The same things were measured in two ways. Each way mixes the same 10 hidden numbers, adds some noise and spreads widely along 6 directions of its own, which tell nothing about the thing.
(in the rows, 128 means zero)
Some things both ways: the first way, then the second way.
[109 147 146 131  82 124 124 165  98 129  75 108 135 125 147 142 127 123
 138 151 138 137 104 123 140]
[110 216 143 118 134 124 116 104 162 149 141  91 158 131 138 159 153 124
 157 134  91 106 119]

[121  86 109  91 158 103 135 155 100 128 111 122  72 129  81 133 129 170
 135 146  65  99 125  95 121]
[127 175 168 159 116 124 114  98 182 145 119 116 137 135 130 163 163 122
 119 135 131 106 105]

[108 107 141 162 100 158 124 112 131 149 119 143 125 172 122 197 145 118
 161  95 123 149 188 118 135]
[150 178 110 179 171 133 125 112  93 129 115 129  87 149 149 147 124 139
 120 126 102 103 106]

[121 116 131  86 111 104 123 150  96 107  63 126 145 135 135 142 103 115
 118 125 123 140 128 125 193]
[121 199 124 141 189 153 111 105 154 147 129 125 135 146 149 204 162 142
 141 117  93 100  89]

[122 145 141 124  98 171 142 136 104 116 129 104 106 159 117 185 157 146
 128 135 104 110 138 149 107]
[139 127 179 144 126 150 138 140 160 134 119 128 116 138 131 146 143 107
 116 138 123 142 159]

[170 122 139 151  93 157 135  88 188 136 124 123 103 115 151 153 127 104
 147 125 121 153 170 152  87]
[ 62 170 173 143  98 165 141 106 188 149 140 115 145 140 140 185 153 136
 145 109 119  94 136]

[124 129 150 108  75 196 166 154  78 144  99 119 157 135 143 189 191 117
 210  93 119 164  88 135 165]
[ 70 124 161 104  93 107 136 132 166 162 144 143 141  78 179 106 161 125
  74  62 186 155 163]

[145 146 139 117 122 108 160 124 115 154 114  97 116  86 125 108 157 132
 130 120 115 155 121 156 124]
[ 85 168 153 125 102 185  99 120 198 131 155  96 157 176 132 140 180 115
 149  74  74 125 145]

[103 133 133 169  65 124 147 157 110 194  89 108 144 115 141 127 143 149
 146 119 164 139 112 158 146]
[101 155 153 124 113 109 146 110 125 109 103  91 124 107 130 102 119 131
 132 115  81 101 156]

[179 147 164 130  94 163 145  89 171 108 131 119 100 146 149 176 111 102
 131 135  96 142 179 167  81]
[ 88 202  92 124 140 197 126 114 183 187 139 162 145 135 164 142 165 117
 130 122  88 104 113]

[149 155 115 125 118 115 110  81 163 116 162  75 128 109 149 171 150 105
  89 144 161 142 155 135 130]
[ 95 112 144 143  89 129 133 138 128 134 110 119 132 141 141 110 114 106
 108  77 133 175 153]

[166  98 117 103 185 111 150 138 114  92  93  85  43  64 101 101 159 132
 114 153  58 124 122  91  85]
[132 210  90 179 132  98 121 108 135 188 210 146 140 138 187 144 161 103
 119 153 153 102  98]

[131 160 122 158  76 167 102  58 184 129 153  85 134 107 156 184 184  99
  88 113 190 157 178 175 123]
[ 99 137 147 156  96 119 132  83 127 115 128  78  70 174 124 119 115 120
 151 104 110 101 134]

[134 119 134 198 117 187 152 184  81  79  63  92 102 121 155 170 162 124
 129 136 133 106 127 119  86]
[113 213 164  81 101  60 125  82 136 170 125  99  81 102 136  70 145 104
  83 113 134 143 111]

[113 161 123 212 133 131 169 128 119 132 128  93 146 124 162 151 165 114
 148  64 191 181 138 101 154]
[133 162 113 109 161 111  76 127 133 157 127 104 113 148 136 153 127 131
 100  97 150 151 112]

[158 107 167 121 100 104 138 103 128 173  96  80 119  94 154 171 152  68
 113 135 119 158 167 126 158]
[117 173  93 170 187 151 140 157 135 148 196 187 168 132 196 174 161  87
  75 125  75 163 112]

[152 190 149 115 106 166 143 111 130  77 122  84 149 134 142 169 155 110
 134 118 163 166 119 177 141]
[105 125 149 124 115 126 134 115 164 126 134 102 134 127 140 154 168 128
 154 110 154  98 149]

[152 123 161  63 145 141 141 115 131 115 153  95  55 131  74 171 164 143
 166 180  43 110 124 125  64]
[109 188 114 155  42 100 110  80 182 156 150  93 156 129 137  86 183  90
 139 115 130  98 110]

[159 147 144 109  91 156 187 155  76 157 105 113 136 112 132 147 163 151
 158 100  94 143  94 188 133]
[ 76 142 132 101 112 134 121  95 163 124 135  86 104 134 148  90 153 121
 142  73  89 109 160]

[153 133 170  56  87 160 119 113 144  64  72 100  95 103 135 170 126 101
  92 160  98 116 124 188 127]
[145 175 139 172 117 123 117 109  96 114 111  78  97 176 112 157 118 129
 135 111 106 124 115]

[153 137  72 119 118 102 157 125 122 189 162 106  99 129 124 132 126 169
 116  93  97 145 123  92 167]
[ 48 133 170  82 109 134 134  87 204 137 146 113 125 130 148 137 162 123
 144  89 133 105 138]

[138 117 137 161 179 146 133 128 106  44  91  88 138 104 128 149 182  94
 141 134 165 145 159 136  98]
[124 133 117 169 115 114 125 125 127 139 146 149 136 115 171 103 163 110
  95  95 145 134 136]

[127  46 149  21  31 135 143 136 144 213  75 128  92 111 121 127 111 131
 179 157  48 113  93 140 172]
[ 72 183 120 197  88 136 176 107  98 114 118  87 150 126 143 181 102 138
 135  84  97 111 128]

[120 112  91 105 126 138 117 154  81  76 100  76 138 152 131 158 136 132
  87 149 143 101 135 112 170]
[110 151 139 140 141  90 167  86 129 130 112 120  88  97 158 135 145 118
 117 107 145 121 122]

[125 134 139  98 122 149 125 141 112  70  96 113 102 129 127 167 134 128
 118 143 103 113 123 129 124]
[102  92 121 144 120  98 153 132 118 117 145 137 134 115 157 111 107 117
 127 141 135  93 153]

[194 152 142 141 126 134 157 112 152 118 117 135  90  93 166 155 123  94
 159 112  82 171 135 100  93]
[ 74 131 121 146 152 128 135 152 141 154 213 136 181 141 187 193 110 137
 148 134 144 115 160]

[157 133 112 150 171 107 159 156 113 102  77 134  67  88 117  81 114 147
 131 107  79 154 126  93  96]
[104 139 189 119 125 114 127 123 154 121 180 101 140 130 147 167 160 157
 141 136 162  61 157]

[137 117 115 130 146  58 144 158  99 161 109  87 101  90 122  91 123 148
 114 165 106 117 119 105 113]
[116 162 150 172 137 113 142 122 154 112 151  77 172 135 144 191 133 114
 156 137  75 111 158]

Other things, the second way, with their names:
<564>: [128 134 102 204 135 192 133 149 134 148 122 133 146 189 136 170  95 118
 179 145  97 116 140]
<475>: [ 94 157 134 166 118 141  93 110 209 192 184 139 155 144 184 138 158 128
 143 128 146  98 147]
<417>: [ 89 141 164  91 138  78 136  63 152 116 135  78  61 135 144  97 137 115
 132 108 104 105 140]
<246>: [175 174 138 135 117 120  59 113 172 171  67 116 104 133  97 146 160 120
  71 128 171 129  78]
<300>: [104 216 143 119 113 168  82 118 208 197 134 110 153 139 130 170 159 133
 118 122 135 111 118]
<367>: [138 132 149 194 146 134 110 136 152 151 164  98 132 183 156 187 111 129
 152 123 151 147 162]
<773>: [105 168  65 185 128  95 153  85 140 132 187 115 148  95 183 155 160 121
 143 160 113  34 124]
<378>: [145 211 140 169 158 134 142  96 107 146 108 106  95 116 159 132 158 158
 158 118 120  95 145]
<160>: [151 151 132 169 166 180  79 129 185 159 123 121 130 162 136 175 151 151
 156 149 127  77 148]
<631>: [103 182 196 113  87 150 107 139 166 132 113 118 164 163 104 132 152 106
 118 107  74 152 109]
<387>: [101 143 159 106  85 121 114 134 139 123 126  68 144 142 120  96 113 136
 167 108 113 112 180]
<165>: [ 98  99 179 158  93 143 128 126 142 124 110 109  93 140 135 136 124 157
 118  97 161  95 174]
<860>: [109 163  95 132 181 169  99 122 171 177 130 139 149 137 159 149 117 160
 181 159 115  64 146]
<515>: [ 83  91 109 184 102 115 174 116 108 118 139 113 118 128 167 117  83 127
 154 125 135  91 177]
<667>: [129 136  89 144 120 129  82  84 150 105  88  88 109 161 116 114 160 109
 131  78  81 111  97]
<493>: [ 76 181 139 138  50  95 141  63 160 140 143  90 107 113 137  94 147 120
 128 131 121  49 115]
<759>: [ 98 184 115 132 130 141 135 116 137 164 130 115 110  90 175 121 146 141
  94  90 125 120 165]
<861>: [140 113 130 170 159 107 158 128  84 123 106 165  91  90 179 104 129 140
  97 109 161 122 146]
<337>: [180 196 105 175 167 105 133 147  68 142 124 138 132 119 154 121 128 116
 106 145 119 141 124]
<416>: [102 110 158 117  95 119 165 145 138 123  95 104 160  71 144 132 143 130
 137  89 165 130 200]
<358>: [116 232 133 163 139 160 131 112 166 193 161 152 136 107 182 130 164 135
 128 151 110  86 137]
<219>: [118 147 109 170 185 116 131  94 130 131 117 115  96 126 171 185 133 143
 115  90 123 116 120]
<370>: [128 180 145 109 111 156 118 144 175 182  97 118 163 121 129 157 155  95
 114  93 153 202 143]
<799>: [153 159  97 172 159 105 126 128  83 145 105  88 115 135 145 133  75 134
 137 122 119 149 155]
<180>: [111 133 167 122 172 150 139 145  79  89 144 118  99 148 168 102 124 153
 133  78  72 134 185]
<338>: [109 105 117 159 127  29 153  82 113 106 128  97 116 103 161 105 103 108
 123 117 132 116 134]
<732>: [102 139  88 166 143 143 108 109 166 160 159 147 151 145 192 107 157 113
 146  92 120 128 139]
<835>: [ 98 130  88 176 129  89 179  96 122 132 127 116 120  68 173 152 119 116
 108 122 139  97 153]
<142>: [136 139 105 154 158 150 133 127 111 122 120 122 112 113 151 139 134 165
 163 139 131  44 162]
<785>: [ 81 167 107 151  67 131 122  94 136 120 182 114 133 190 139  91 145  90
 143 116  69  99  94]
<148>: [149 226  93 153 146 137 102 121  87 161 118 118 102 140 139  91 116 128
 102 117  69 127 109]
<710>: [ 97 201 145  95 103  99  93 119 124 141 137  67 148 149 123 105 116 129
 131  96  88 142 131]
<533>: [175 207 157 175 130 128 107 142  69 156 116  98 120 165 131 116 110 163
 155 127 146 135 145]
<668>: [ 84 142 131 113 126 132 126  99 162 168 108 144  94 108 164  88 131 124
  98  89 136 138 142]
<581>: [ 99 161 101 144 147 141  95  98 178 168 144 128 122 148 151 132 123 124
 143 151  93  81 121]
<391>: [ 97 135 146 156 131  83 163  92 149 102 152  60 138  88 170 144 136 125
 158 110 102 103 196]
<80>: [ 85 110 176 125 110  99 166 142 128 143 159 137 119  90 177 107 119 134
  95 120 176 124 185]
<852>: [113 121 136 177 177 195 105 168 150 150 145 151 157 194 159 156  92 150
 180 146  85 119 168]
<599>: [109 155 109 194 104  68 159  81 112 140 169 107 101 132 164 111 103 111
 142 160 131  80 123]
<240>: [ 85 149 149 196 116  86 149  92 136 144 143 126 137 127 174 133 102 122
 130 123 120 119 134]
<120>: [ 81 142 150 133  83 146 167 134 170 184 139 144 134  66 172 131 167 127
  96 101 195 119 184]
<359>: [104 180 131 134 110 142 142 119 141 147 119 117 153 113 153  84 138 123
 151 111  77 129 161]
<332>: [ 67 136 148  91  87 155 153 105 172 109  68 103 132 130 113 105 156  88
 146  65  56 147 137]
<324>: [ 97 176  69 157 157 150 117 102 125 143 153 147 126 173 156 127 117 115
 149 147  57  77  76]
<247>: [ 50 113 168  93 111 155 147 114 202 151 134 164 142 109 159  98 154 114
 137 124 115  97 153]
<722>: [102 150 133 174 127 137 110  95 165 133 147  97 103 159 147 155 128 125
 124 113  95  99 132]
<76>: [120  72 203 123 159  91 122 126 146  90 134 141 131 112 157 134 153 148
 124 128 153  89 156]
<288>: [112 194 112 119 124 154  92 113 178 153 141 134 148 122 148 139 188 125
 110 107 114  97 107]
<725>: [ 80 101 142 132 118 132 151 117 120  80 107  86 135 166 116 172 110 131
 164  87 100 115 127]
<776>: [ 91 177 156 114  74 141 111 129 184 176 153 138 153 124 130 128 166 117
  97 137 143  97 120]
<565>: [ 49 139 184 103  63 152 144  89 209 135 134 114 119 130 132 142 185 104
 114  71 126 116 122]
<720>: [ 94 101 109 134 129 131 128 144 150 136 142 142 140  98 172 121 134 125
  97 101 130 117 173]
<225>: [ 79 175 115 144  78 112 108 103 178 194 152 120 151 106 163 142 141 142
 100 105 187  97 124]
<304>: [126 176 116 206 119 142 147 108 143 131 107  97 133 125 136 211 136 119
 112 110 118 123 121]
<356>: [161 161 173 208 201 161 138 152  79 127 134 150  77 167 158 170 106 166
 125 161 105 111 147]
<119>: [ 99 144 139 133 117  57 143 116 126 144 164 118 127  94 164 125 110 111
  79 135 152 121 133]
<844>: [ 94 195  85 134 138 151  94  80 200 193 171 100 101 169 148 171 145 112
 135 133 114  94 106]
<447>: [148 113 146 135 137 111 105 153 142 157 102 128 140 111 143 120 114 133
 110 133 171 139 166]
<856>: [ 87 110 170 159 110  98 176 103  81  72 116  98 133 152 141  98  92 135
 195 108  88  95 144]
<652>: [ 93 190 157 106 126  65 123 112 153 145 159  88 170  95 152 149 133 118
 114 127 122 124 134]
<636>: [ 92 120 109 169 115 107 108 147 145 140 210 117 191 157 175 143 104 112
 143 139 110 109 153]
<603>: [150 166 137 194 119 118 115 107 114 125 108 109 119 173 132 125 130 112
 137 111 104 142 106]
<33>: [121 176  96 136 114 171  81 135 135 173 126 131 112 152 151  77 140 147
 121  87 125 122 144]
<671>: [ 82 130 141 127 156 128 168 153 114 111 145 114 183 150 156 188 112 107
 167  98  99 170 151]
<729>: [130 173 130 144 176  87 124  84 100 149 138  94  50 154 153 143 100 136
 120 121 140 120 116]
<655>: [ 84 149 100 119 171 180 118 149 116 131 183 156 130 151 189 112 148 135
 118  72  79 129 154]
<196>: [ 64 157 176  79  67  92 114  92 170 153 145  77 103 129 134 113 155 125
 105  69 176 125 137]
<563>: [138 145 198 106 146  99 108 110 173 161 142 122  85 133 148 127 166 120
 109 124 172 145 139]
<92>: [109 138 172 150 141 120 123 134 155 150 163 129 124 137 158 144 116 133
 126 154 131 110 165]
<227>: [120 158 151 122 154 143 129 145 165 177 133 157 143 129 158 145 147 110
 116 135 139 157 140]
<816>: [ 84 135 148 118 106 152 150 149 161 148 144 172 205 100 174  90 157 112
 153 120 114 121 161]
<532>: [ 85 171 119 123 107 130 179 107 105 149 112 150 129  98 156  91 133 123
 152 118 132  96 131]
<402>: [130 170 188 146 107 102 141 109  83  93 110  83 100 134 136  61 137 139
 142  92  86 119 167]
<813>: [114 128 127 135 120 107 142 119 128 131  95 114 108  96 152 103 131 119
  99  80 139 150 163]
<286>: [132 108 140 102 133 111  81 161 155 123  90 115 155  99 127 113 134 119
  78  85 115 163 161]
<430>: [113 178 137 143  51  77 121  98 152 160 115  87 149 101 133 110 144 109
 104 100 167 138 122]
<489>: [118 143 162 147 137 156 161 146 147 141 122 123 131 128 153 144 139  99
 122 103 102 184 177]

Some of these things the first way, each followed by its name:
[189 122 105 104 134 138 137 122 116  94 118 124  74 115 139 178 118 131
  78 123  56 108 156 121 114] -> <729>
[174 181 154  93 121 138 111  75 172  62 117 128 107  91 139 152 128 100
  96 137 112 158 156 186  85] -> <33>
[171  83  96 102 122 101 104 108 145 174 125 128 112  58 117 163 160 136
 139 147 110 123 129 139 119] -> <240>
[141 146  83 158 121 124 141 147  83 139 132  95 111 130 139 163 147 155
  76 111 120 115 145 115 138] -> <417>
[119 169 131 143 128  45 159 132 111 212 159 100 138 125 120 144 131 152
 142 109 145 158 118 115 166] -> <286>
[131 171 115 109 135  93  65  97 125 102 134 142 149 149 125 218 124 109
  94 124 147 160 170 104 173] -> <76>
[139 149 143 167 128 147  68 144 103  21  46 121 149 108 155 167 134  88
  85 181 169 124 172 160  78] -> <402>
[150 177 132  96 105 185 125 147  71  76 114 120 127 148 130 231 169 135
 120 117  99 126 115 149 138] -> <563>
[208 111 140 127 125 114 182 122 150 170 106  98  52  52 138 145 140 128
 133 125  64 134 118 141  93] -> <119>
[160 110 104  52 142  82 104 105 111 101 133 113 136 138 129 174 105 109
  74 148  93 115 169 119 174] -> <219>
[104 134 125 127 105 121  99 157  89 141 133 142 123 187 117 172 117 150
 153 173  90 106 148  85 100] -> <359>
[149 161 100 121 102  95 118 106 121 167 180  69 121 148 138 165 134 135
  71 161 121 120 163 115 133] -> <489>
[116 158 126 192 107 171 168  97 136 153 180  91 112 149 150 164 185 124
 145  83 136 156 167 110 100] -> <844>
[100 157 125 185  71 143 126 118 131 140 147  63 184 184 164 184 143 112
 117 132 225 138 165 148 163] -> <332>
[126 169 139 128  91 142 175 178  90 149  93 122 118  99 128 111 150 174
 172 116 112 141  57 162 112] -> <387>
[143 136 112 138  79 103  74  70 177 174  96 135 119  61 139 142 139 113
  59 113 156 165 181 178 143] -> <356>
[169 132 146  87  86 119 127  71 167 157 171  78 120 140 141 186 132  99
 113 166 113 129 169 156 125] -> <835>
[168 142  95 150 126  85 166 101 139 216 193  86 119 127 120 148 145 158
 135 106 126 149 151 131 134] -> <813>
[181 147 114 108  96 133 126  82 156 155 170 126 112 130 138 201 132 130
 113 118  98 135 165 153 123] -> <668>
[122 196 150 199 103 171 137 129 128  68 132  80 194 178 171 169 148  96
 168 137 225 168 145 149 108] -> <416>
[129 127 124  88  91 138 137 124 140 120 119 114 117 163 141 174  99 122
 131 118 113 134 131 112 177] -> <725>
[143 167 157 161  96 151 152 114 159 112  94 103 130  76 159 119 153 108
 143 115 170 170 118 185  99] -> <300>
[102  98 130  98 106 142 126 120 107 152 138 136  92 147 113 173 154 135
 138 126  62 109 161 100 117] -> <722>
[ 93 156 168 157  97 149 122 122 122 132 109 111 141  88 156 170 203  87
 177 123 160 174 112 115 118] -> <636>
[109 139 159  90  81 123 151 125 116 193 114 117 122 137 111 151 149 131
 169 106 105 167 115 135 174] -> <288>
[151 165 142  64 109 148 109 102 119 107 126 125 136  72 124 167 193 119
 145 139 112 157 103 180 112] -> <475>
[ 96 114 120 104 127 145 126 132 126  95 104 118 111 106 128 117 158 121
 162 131 121 142 107  93 129] -> <225>
[106 131 141  73 100 138 117 135 121 118 121  78 112 120 114 157 168 130
 145 172 125 122  90 122 140] -> <430>
[193 127 135 121 131 113 151 113 135 109 110 111  96  99 150 117 105 113
 102 151  80 129 166 154  77] -> <759>
[169 152 136 106 158 121 159 142 121  51  75 128 107 109 114  84  94 150
 117 127 101 136 128 185  91] -> <142>
[102 115 113 166  94 135 110  97 175 163 121  83  87  83 126 112 173 130
 111 136 165 143 149 129 108] -> <493>
[126 116 105  99  98 127 107  99 149 166 133  79  93  66 112 141 193 142
 102 146 134 128 120 147 129] -> <599>
[102  99 147 141 108 124 128 167  98 117  45 123 103 102 132 117 128 127
 116 145 113 112 132 136 112] -> <148>
[124 112 113  44 134 158 116 142 106  19  62 129  94  93 110 103 130 147
  86 142  84  98 110 168 122] -> <165>
[144 154 137 177 111  97 130 134 141 153 104 121  94  93 160 138 116 116
 123 137 122 149 133  91 101] -> <710>
[173 125  96 103 206  95 137 134  83  75 134 121 128 103 104 139 154 141
 138 131  98 133 137 117 106] -> <732>
[121 149 121 103  99 141 114  95 164 102 135  97 126 104 129 137 151 133
 109 135 159 135 130 178 124] -> <564>
[193 121 118 202 156 110 162 149  96 140  90 166 100 119 144 142 102 130
 132  89  75 150 186 110  83] -> <180>
